The same things were measured in two ways. Each way mixes the same 9 hidden numbers, adds some noise and spreads widely along 5 directions of its own, which tell nothing about the thing.
Some things both ways: the first way, then the second way.
[ 12   7  20  19  21  -3  17  13  11  25  -8  24  -1 -32  10   1   9   2
   8   9   4  -4  -3  -7  -5]
[-34   5  -4 -17  17  29 -12  10  -9 -18  14  24   8 -25  36  -5  12   6
  -2  -8 -32  14   6  23  14]

[  4 -20  -8  -1  13 -16  56 -19  16   5  -6   3 -28   4   9   3  -2 -21
  19  -4 -10  19 -45  29 -14]
[ 20 -15 -25 -26 -24 -20 -14   2  23 -15  20 -28  33  -6 -19  30   5   0
  18  16 -46 -60  23  25 -35]

[ 12  19  -9  23  24 -10   5 -11   7   1   5  10   4 -40 -15   6  19 -45
  24  17 -40  10   9  -5  16]
[-43  63  -3  -4   2 -23 -12  33 -15  -8  31   7  -4 -59  -1  31  13  -8
  36 -20 -38  -3  -8  -9   1]

[ -3  41 -25 -14 -12   6 -81  -5 -47 -27 -39   3  18 -25 -11   6   5 -23
   6   9   1  13 -24 -24  -5]
[-38  11 -16  -7  27  -6  45  30  48  14  20 -14 -10  38  -3  25  -9 -14
  25 -23  34 -26 -11  39 -12]

[ 41  55   3  24  -7 -10  -6 -24  -2  14  -2  -6  14 -35  -9 -13   1  -4
 -11  17 -28   8  32  10  11]
[ -3  -7   0   7 -17   4  -7 -13  27  11 -13  22  34 -19   5  30  13   1
  26  17 -19  10  16  -5  -1]

[ 11 -12  46 -34   0 -22 -43  -9 -35 -12  20  26  36  -1 -61  -8  31  11
 -22   4 -29 -21  90  11 -10]
[ -5 -21  28  24   0 -29  28   5  22  35 -11   0 -62  25 -11 -40  39  23
  36   3  10  43   7  15 -15]

[-39  27  -6 -57   2 -28 -14 -39  -4 -48   8 -62  -8  30 -29 -11  17   7
  -6  39 -13  -8   8  35  -3]
[ -2  -6   3 -16 -82  23   0  -6 -28 -12   0  20  13   0  26 -20  48  31
 -40 -53   7   0  14  -4 -16]

[ -8 -17  26   2  14 -23 -28   5 -19 -36  27 -25  23 -25  -8  25   4  31
 -28  -4  45 -53   7  -9  12]
[  9   0  -1 -13 -39  20 -23  11  -2  -8 -29  -4  19 -35  -9  10   4  15
  26 -14   0   7  16 -27  16]

[-36  -2   7 -22  26 -27 -48 -22 -40 -36 -19   7  18 -47 -19  13   0 -43
  23   1  -7   2 -12 -14   4]
[-40 -17 -20  -9  23 -31  -8  11  -8   4  39   1  29 -18 -41  33 -26 -32
 -15   6 -21 -43  21  25 -23]

[ -8  47 -12  18  -5  35  14   9  15   6  11   7  15  23  12  -1 -31 -45
   7  22 -20  -1   4  -2   4]
[ -1  -5  -1  33 -25 -16  -1 -20   4  19  -7  12  23  16  13  22  13  35
  28  18 -14   8  13  11  -3]

[ 16  24  -9  -3 -11 -19  -4 -25  11   6   6 -28 -16   8 -23  -6  32  27
 -25  14 -20   6  31  -3  12]
[ -6   9  -8 -31 -48  11  16  28  22  30 -12   6 -22  10  21  -2  57  40
  38 -37   2  21   9   5   0]

[ 60 -29  10  21  -4 -38  10 -46   0  28  18  -4 -16 -21 -14 -28  14  60
 -14 -40  -4  15   4  10  13]
[ 22  29 -21 -71 -19  31  -2   9  13   9  -5  10 -12 -17  38  -5  28  23
  21 -16 -24 -18  -9 -22 -12]

[ -3 -29   4  23  39 -32  -1   1  16   9  11 -12  -2 -28   6  20   5  29
 -15 -10  41 -32  -5 -27  12]
[ -2 -42 -20 -34  33   3   5  -2   3  38  12  24   4  26  -9   2  -6 -40
 -58  13   8  -8   9  30  11]

[-51  -4  26  -8  62 -12 -20  13  -6 -16  10  33   5 -12   9  25 -12 -29
  22  14  53 -37 -56 -49   1]
[-42  17 -17 -43  39  25   8  31 -14  -9  32   1   5 -12  -3   2 -22 -27
 -33 -20  13 -38 -16  14  -5]

[  3  12 -15 -19 -32 -21  -4 -65 -13 -12 -15 -21 -19   0  -7 -50 -16  -6
  22 -32 -23  51  -7  19  29]
[ 39  18  14  18  -3 -57  32  -3  37  21 -13 -35 -52  18 -58  -2 -10 -19
  42  14  42 -39 -20 -22 -48]

[-41   5  16 -18  25 -14 -12   7  12 -28  -1  -8   1 -21  -4  -7  26 -12
  32  16  13 -16   9 -14  23]
[-43  15  28  27  22  11  -5  -5 -72 -25  26  28   1 -31   1 -31 -12 -48
 -95 -21  22  25 -22 -11  24]

[  6  17 -34   1  -4   9  55 -14  33  22  -4 -20 -38  42   7   3   6  -2
  -2  24 -33  26 -31  25 -21]
[ 19  24   9  -8   1  16  24  -4 -20  -4  10   7 -50  35  54 -52  33   0
 -52 -29  20  24 -37   6  13]

[-11 -32   9 -18  22  -5  -8   5 -27 -14  13  21  12  12 -20  31  -2 -21
  -6   5  -9 -15 -21   7 -34]
[ 13  -4 -10 -16   5  -2  -4  -1  -8  -9  13 -18  11  -1  -9  -1 -12  -9
 -20   2 -12 -22  -2  -3  -9]

[  8   5  -3   8   9   3 -13 -10 -10  -7  13  15  -5 -22 -20   1  30 -19
  28   4 -43  20 -14 -16  13]
[ -7  50  21  26  21 -22  23  10 -26  -5  29 -14 -37  -4   3 -22   5 -23
 -26 -21   7  28 -43 -27   5]

[ -3  19  28  -7 -12 -10   1 -17  -6   9  -6  23  -6  -7 -21   0  16  -5
 -17  -3 -16   8  41 -25  18]
[ 11 -26  29  48 -59   1 -15   0 -16   7 -44  -7   5  -3 -10 -14  39  40
  25  22  10  42  19  12  26]

[ 16  56  10  -7 -29  22  -6 -12   2  33 -11  18   5  20  -3 -53 -12   4
   6   7 -34  31  42   7   2]
[ 25  -1  54  85 -23 -20  27 -31  16  16 -54  13 -66  36   8 -48  33  25
  35  13  59  59 -17   1   8]

[-33  -8 -10  11  42 -25  -2 -12   2 -23 -15   0 -29 -59   5  26  27 -37
  43   1   9   9 -69 -43  30]
[-17   6  -4  27 -68 -22 -23  22 -41 -27  20 -16  32 -17 -10  26  39  10
 -11 -22 -22  -7  22  37  17]

[  1   3  10   9  29   2   5   4  -2  18  -8  11   1 -27  15   6  -8  10
  13   9   6  -2 -34  -2 -18]
[-14  -6 -14 -31  41  12  -2   1  18  -9  19  11   1 -13   6   0 -22 -22
  -3  -2 -26 -12   5   9  -9]

[ -6 -20  20 -11   9 -31  27   7  34   2 -12  15 -13   7  -4 -24  29   2
  18 -12  33 -13  38  -3  20]
[-20  -2  18  21 -22   8   2   7 -30  -6  -6  16 -22   6  12 -30  44   3
 -29  -5  27   8  -4  47  13]

[ 35  12  20   8 -14 -25   3 -21 -12   4   4   5  27   0 -10 -11 -29  -7
 -31 -10   9 -18  52  24   1]
[ 10  50  18  -7  46   5  13  18  23  12 -33   6 -68 -24 -13 -18 -14 -28
  46  16  49  -6 -39 -23   7]

Other things, the second way, with their names:
(297): [-12 -36   6  37  31  -6  -6 -16 -16   6   6  13  37   4 -23  14 -22 -50
 -55  36  10   5   7  29  22]
(117): [-10  21   6 -22  13  -8  17  20  35   1  -9   2 -55 -16 -21 -15  -1 -15
  44 -24  28 -20  -6  -6 -25]
(465): [-32  24  -7 -19  29  13 -12  -5 -38 -23  33  26   7 -29  21  -6 -20  -9
 -31 -20 -22 -14 -10  -9  -9]
(467): [-16  -8 -17 -43  23  43 -12   6 -42 -12  33 -12  35  -5  38 -24 -15  43
 -30 -11 -57  17  -3 -21   3]
(504): [-27  41 -34 -26  18 -21 -13  27  53  -2  11   5   6 -32  -7  70 -16   3
 106   3 -30 -59  13  26 -17]
(237): [  7 -29 -26 -47  33  -3  -4   3   8  30  13   7  -6  11 -11  -1 -19 -14
  -8   3 -18 -12  17   1  -5]
(196): [  8 -17   9  23  58 -42  26 -28  15  45  15   2 -11  25 -34   4 -43 -35
 -13  36   4   9 -11 -27 -24]
(415): [  6  -4 -25 -32  72  25  20 -25  14  -9  28   2  28  28  14   5 -61 -52
 -63  20  14 -55 -30   6 -16]
(71): [-19 -42 -16 -14  26  37 -10 -40 -26  -9  28  38  63  10  39  -4 -24  -5
 -77  10 -32  -6  14  14  -6]
(359): [  5  28  22  19 -14 -20  31  15  42   1 -14 -16 -56  10  -1 -16  33   8
  56 -17  23  15 -15   3 -14]
(448): [  1  -7  -4   0 -59  -1  -9   1  -5 -32  18 -24  38  -8  11   6  20  46
  17 -32 -49  -1  25  -7 -27]
(444): [ 13  24  -4 -13  -2   7  18  -1   2  19  -3   4 -18  22  27  -8  17  13
  -1  -3  10   2 -25  -5   2]
(376): [-25  11 -21 -54  15  15  40  18  27  22  28   0  -7  29  15   1   7   2
  -8 -24   9 -35 -15  14 -35]
(310): [ 23 -26 -12 -31  35  34  -2   4  13  43 -41  13 -12  27   6 -10 -11   1
   4  41  33  -3  -6  16  32]
(44): [ 22 -22  12  -6  29   2  16 -13  33  10 -11 -17  -6   2 -28 -17 -23 -12
  14  33   1  -8  -6 -25 -31]
(455): [ 32  16 -12   1  -3  23 -30 -12 -25 -26  -4  -9  49 -21  20  22 -28  -7
 -19   5 -23   7 -11 -34  36]
(400): [ 65 -38  36  83 -55 -27   5 -38 -13 -16 -34 -38  18  38 -29 -14   7 -15
 -47  25  39  25  -6  -5  17]
(451): [ 38   2  -8   6  28 -67  31  11  39  44  10 -60 -32  45 -59  19 -25 -11
  46  32   9 -31 -15  -8 -30]
(251): [-12   3   0  -4  16   3   2  23  23   0 -10 -22  23 -29 -43  25 -24 -28
  27  26  12 -27  -2  -2  -3]
(488): [ 28 -42 -10  20   1 -25  -8 -31  26  17 -11  -2  35  19 -29  34 -28 -17
   7  36  -4 -17  22   5  -8]
(169): [  1   5   0 -18 -14  45 -11  -5 -25 -22  -2  -3  33 -13  30 -16  -1  27
 -22  -1 -17  -4  -6 -10   2]
(108): [ -1  -7  -4 -12 -13   0  -4  11   1   6  -7   8   4 -17 -25  17  -1 -35
 -17 -18  19  -7   8  -4  10]
(334): [ -5  28  17  37 -38   2 -30   4 -60 -19  -9   1  19 -33  10   3  17  22
  -9   2 -10  26  -6 -11  35]
(275): [  7  18  21  47 -25  -8  -5  -4 -13 -21 -26   3  -2 -16 -16   6  -8 -24
  -5 -14  45  10  -9 -14  24]
(220): [-19 -38  -4 -10  50   2   0 -12   6  17  25   9  11   4   6 -13 -21   7
   1  15 -50  33  21  -4  -8]
(507): [-19  17 -15 -16 -10   6 -21   2 -28 -22  31  15  24 -27  27  12  10   3
 -18 -25 -44  -8   7   5   0]
(224): [ 27   0  12  13 -33  -5  -6 -10 -30  -1 -15 -12  14  -2 -22  -4   1 -11
 -40  10  26 -17 -10 -18   0]
(316): [ 49 -42   2 -16  37 -22  36  -6  58  39 -14 -30 -36  43 -47 -17 -26 -44
   0  20  31  -5  -5 -15 -24]
(278): [-36  37   0  25 -21 -33 -45   6 -46 -30  15  16  28 -72 -34  44 -21  -3
  30 -13 -28 -28  20 -16  -6]
(59): [  0  -3 -16  -9   5 -20   8  19  33  -1   9 -34  -9  19 -10  13   1  23
  62   7 -16 -31  12  38 -18]
(398): [-21  17   9  -3 -41   7 -19  21 -12 -15  -4  16 -16 -42  21 -12  53  30
  32 -30 -32  33  16   7  10]
(76): [-56 -46 -26 -36 -31  19   3  29  43   3  19  13  30   4  19  21  45  35
  39 -33 -42  -2  58  71 -16]
(193): [ 56   0   9  18 -38  10  -1  -3  22  -6 -51 -43  15   9 -21   7 -18  24
  44  15  33  -3 -10 -37   8]
(139): [-20 -20  19  31 -53  32 -19 -15 -32 -20 -23  32  31 -21  23 -15  31  25
 -23  -5   8  26  19  12  17]
(289): [-17  34  17  24 -56  -9  41  25   2 -12  14 -14 -36  31  31 -19  71  16
  -7 -53  28  20 -20  35  -1]
(106): [  2  33  30  60 -39 -35   8   3  17  -9 -24  -8 -16 -22 -29  18  10  -6
  54 -10  29  12  -7 -19  -3]
(491): [ 21   8  22  13 -11 -35  10  11  31 -15  -1 -30 -39 -22 -36 -15  10 -21
  38 -16 -11  15   3 -26 -20]
(427): [ 22  39  26  19  26   1   7 -19  16   1 -35  19 -33 -31  -6 -10 -24 -31
  25  18  36   5 -34 -50  -1]
(128): [ 39 -10 -15  -6 -26   1 -16   3  22   9 -33 -18  34 -11 -31  41 -18 -14
  24  14  13 -15  12 -20  20]
(436): [-29  18 -16 -61  -9  21 -14  34   9  -3   1  20   1 -57 -17  16   4 -20
  15 -39  -3 -27  14 -17 -10]
(41): [-10  -4 -25 -10  38 -16  -3 -21  18 -12  40  -3  64 -16 -21  54 -57 -45
 -17  24 -35 -55   5  -1 -30]
(420): [ 16  16 -23 -42 -32  -1 -22  -2 -30  11   5   2   9 -10   9   9   7  42
  12  -9 -28 -31   9 -19 -18]
(39): [-11  22  23  74 -33   1   7 -20 -46 -18   5  -1  56   4  16  19   0  -1
 -49   1  17  26 -24 -11  27]
(371): [ 48 -24  -5 -18   4 -15   2  -6  55  18 -27 -30   4  -2 -48  16 -34 -10
  55  27  -3 -22  10 -36 -27]

Some of these things the first way, each followed by its name:
[ 28   3 -32  32 -11  33   5   8 -24   7   0   2   6  -4   2  53 -14 -23
 -25   6 -34  10 -45   4 -36] => (455)
[  2 -18  14  -4  -5  -4  -9  12 -20 -33  21  18  28   5 -33  35  13 -45
 -17   2 -18 -29  47   1   0] => (334)
[-13   1  -1   0  32   3 -43  27 -16 -16   6  11  27  -9  -1  16  -2  -7
   6  15  26 -30 -16 -18 -12] => (275)
[  1   8  20   1  -6 -19   7   4   1 -20  -3   8   9  -5  -6   5   7 -17
 -13  -3  28 -29  34  -6  18] => (251)
[ 10  12   8 -16  -4   5 -17 -23 -45   1  13   4  24  18 -24  24 -28  -7
 -41  15 -35  -4   4  24 -44] => (371)
[ -5  53 -37   6 -35  31  44  16  61   3 -17 -39 -20  36  23 -39  13 -14
  27  26 -17  22  25  25  19] => (106)
[ 18 -70  33  -2   5 -17 -48  17 -52 -34   7  37  34 -34 -15  19   2   6
   1 -52  39 -29  -5  -7  -2] => (59)
[-19  -5  16 -20 -28  36  -1  -5 -25   6  -4  24 -22  13 -12  13  12   4
  -1 -13 -44  37 -20 -18 -11] => (467)
[-16   1  12 -17  48 -28 -10  -3  15  13   3  -5  -4  -1 -14  -2  23  26
  -3  31  11 -18  10  -3 -16] => (436)
[  1 -26  -4  -4  20   5  14  26   9 -11  14  -1   9   7  -6  15  17  -9
  10  19 -11 -19   4  25 -21] => (507)
[-11 -56  23   9  43 -16 -31  11 -24 -10  33   1  27 -24  -7  39 -10  30
 -20 -14  34 -48 -17 -18 -12] => (237)
[  8   8  25  -1 -37 -11  40 -24  18 -15   8 -34 -10   6  13 -36  -9  27
  -4 -19  16  -1  27  30  32] => (44)
[-12  34  22 -26 -15 -20 -17 -16  -8 -23 -13 -15   9  -8 -15 -23  12   3
  -6   9   5 -10  46  10  15] => (139)
[ -7 -59  18 -19  17 -13 -23 -13 -33 -18  41  14  21  23 -30  12 -20  -5
  -9 -25  -6 -18   8   6  -9] => (420)
[ 14   8 -33 -10 -42  15  18   9  -9 -31 -15 -34  18  46  11   8 -33 -24
 -22   5   6 -10   0  63 -39] => (415)
[ 26 -20  18  23 -14 -19  -3  -8 -15  18   3  16  20   2  -2  24 -33  22
 -64 -38  42 -31  37 -19   4] => (310)
[  5 -18  -3  16 -19 -15  11  32  17 -37  -9 -35  21 -18   5  13  15  -6
 -15 -10  39 -42  51  17  24] => (297)
[ 34   1 -12  17 -25  -4   7 -17   5   6   9  -9  -5  10  -6 -15   1  11
 -12 -19 -12  13  14   7  16] => (444)
[  9  13  21   2  19 -25  14 -17   9   6   3  -3  -6 -29 -18  -1  30   8
   2  18 -22  -1  24   7   5] => (398)
[  0  18 -14  -3 -56  22  12  -5 -10 -28   2 -36  -1  41   8  12 -23   3
 -36 -10   7  -1  -5  17   1] => (193)
[ 30 -15  -5  -7 -11  -8  25 -12  21  24 -16 -13 -37 -17  -9 -33  58  47
  25  -4 -42  46   5  27  -2] => (491)
[ 40  44   1  25 -11   9  10 -26  13  53  -7  16   0  -9  17 -55 -27  15
  14  -9 -19  36  11   7   6] => (427)
